The first 4 rows are patterns. Each new row is the sum of 2 different patterns, raised or lowered, with some noise. Before adding, each is slid sideways (what falls off one end comes back at the other) and multiplied by a number that may be negative. Names go in the order of the patterns.
(in the rows, 100 means zero)
Known rows, each followed by the names of its patterns:
[108, 105, 100, 105, 111, 105, 95, 100, 133, 86, 99, 122, 100, 90, 99, 129, 100, 93, 97, 93, 97, 106, 90, 108, 67, 100, 108, 98, 89, 81, 96, 101, 107, 78, 108, 89, 69, 81]
(3)
[116, 81, 99, 101, 113, 126, 108, 101, 101, 99, 99, 107, 99, 112, 108, 106, 72, 104, 94, 114, 89, 89, 133, 85, 98, 100, 95, 98, 122, 106, 98, 117, 101, 105, 111, 84, 89, 101]
(0)
[108, 95, 93, 105, 76, 105, 104, 105, 107, 113, 98, 76, 85, 97, 98, 68, 98, 99, 100, 133, 94, 109, 67, 99, 105, 78, 97, 121, 91, 97, 79, 89, 110, 104, 95, 97, 101, 91]
(1)
[115, 114, 76, 100, 98, 96, 98, 114, 119, 96, 101, 98, 107, 99, 95, 92, 81, 109, 96, 98, 98, 97, 102, 105, 110, 74, 125, 100, 98, 96, 90, 73, 94, 101, 112, 93, 99, 100]
(2)

New rows. What belongs after each?
[94, 91, 95, 102, 111, 87, 73, 79, 92, 89, 64, 85, 81, 95, 114, 88, 96, 65, 91, 96, 80, 76, 119, 84, 88, 73, 77, 86, 91, 88, 95, 89, 83, 98, 94, 93, 83, 73]
(1) (2)
[116, 127, 126, 113, 107, 123, 105, 115, 131, 119, 112, 110, 113, 93, 106, 104, 119, 104, 86, 136, 103, 97, 110, 113, 109, 106, 114, 113, 120, 114, 114, 112, 107, 98, 128, 118, 95, 110]
(3) (0)
[112, 115, 103, 110, 126, 98, 109, 113, 101, 111, 107, 96, 111, 127, 78, 102, 101, 99, 115, 146, 121, 106, 94, 133, 107, 105, 92, 69, 132, 99, 129, 110, 104, 106, 89, 94, 111, 109]
(1) (2)
[97, 110, 112, 147, 102, 101, 105, 121, 118, 104, 97, 84, 129, 97, 112, 126, 117, 101, 106, 115, 78, 121, 102, 108, 103, 73, 92, 101, 90, 118, 106, 107, 86, 119, 123, 86, 110, 107]
(3) (2)
[113, 120, 105, 105, 101, 108, 100, 102, 112, 85, 116, 116, 104, 100, 102, 112, 91, 101, 99, 99, 97, 107, 100, 111, 95, 97, 108, 102, 98, 93, 99, 101, 100, 106, 92, 95, 86, 94]
(3) (2)
[88, 89, 84, 75, 75, 64, 70, 72, 65, 78, 73, 57, 89, 82, 66, 68, 89, 77, 63, 69, 65, 72, 77, 75, 74, 81, 68, 89, 70, 68, 73, 94, 81, 80, 68, 79, 90, 58]
(3) (0)
[102, 103, 102, 88, 97, 124, 92, 110, 105, 99, 91, 96, 119, 94, 88, 86, 110, 75, 102, 90, 105, 79, 116, 106, 94, 79, 87, 94, 96, 90, 69, 120, 88, 75, 86, 103, 90, 82]
(3) (2)
[85, 85, 62, 77, 97, 78, 78, 70, 75, 92, 69, 79, 75, 89, 67, 82, 94, 67, 83, 60, 82, 82, 97, 89, 91, 88, 62, 71, 85, 70, 48, 79, 87, 70, 107, 76, 95, 67]
(0) (1)
[95, 107, 70, 105, 105, 61, 104, 110, 106, 84, 112, 103, 81, 93, 100, 92, 80, 91, 124, 98, 123, 96, 116, 86, 102, 104, 74, 113, 112, 101, 120, 96, 84, 105, 103, 91, 90, 98]
(3) (1)
[71, 109, 96, 83, 63, 65, 64, 79, 59, 92, 78, 84, 112, 91, 101, 40, 83, 88, 63, 81, 112, 90, 80, 68, 75, 98, 87, 77, 77, 72, 83, 90, 79, 78, 86, 68, 92, 95]
(1) (2)
[108, 107, 97, 133, 108, 92, 115, 113, 116, 119, 97, 103, 113, 120, 91, 123, 102, 120, 143, 117, 105, 108, 121, 107, 112, 108, 116, 115, 117, 78, 118, 87, 121, 102, 98, 132, 86, 104]
(3) (0)
[126, 121, 132, 107, 158, 154, 145, 123, 124, 115, 104, 121, 122, 133, 121, 99, 143, 135, 124, 120, 138, 129, 103, 130, 131, 126, 123, 153, 97, 136, 121, 158, 135, 143, 133, 136, 132, 136]
(3) (2)
[84, 85, 104, 84, 92, 94, 96, 74, 118, 94, 90, 96, 85, 77, 93, 86, 94, 88, 98, 84, 102, 101, 81, 103, 94, 90, 91, 101, 102, 93, 91, 95, 100, 93, 76, 88, 77, 103]
(0) (2)
[91, 99, 100, 93, 110, 95, 103, 102, 99, 113, 112, 78, 82, 94, 102, 73, 90, 96, 102, 96, 107, 95, 83, 93, 97, 99, 77, 102, 102, 99, 76, 98, 86, 109, 81, 102, 118, 77]
(3) (0)
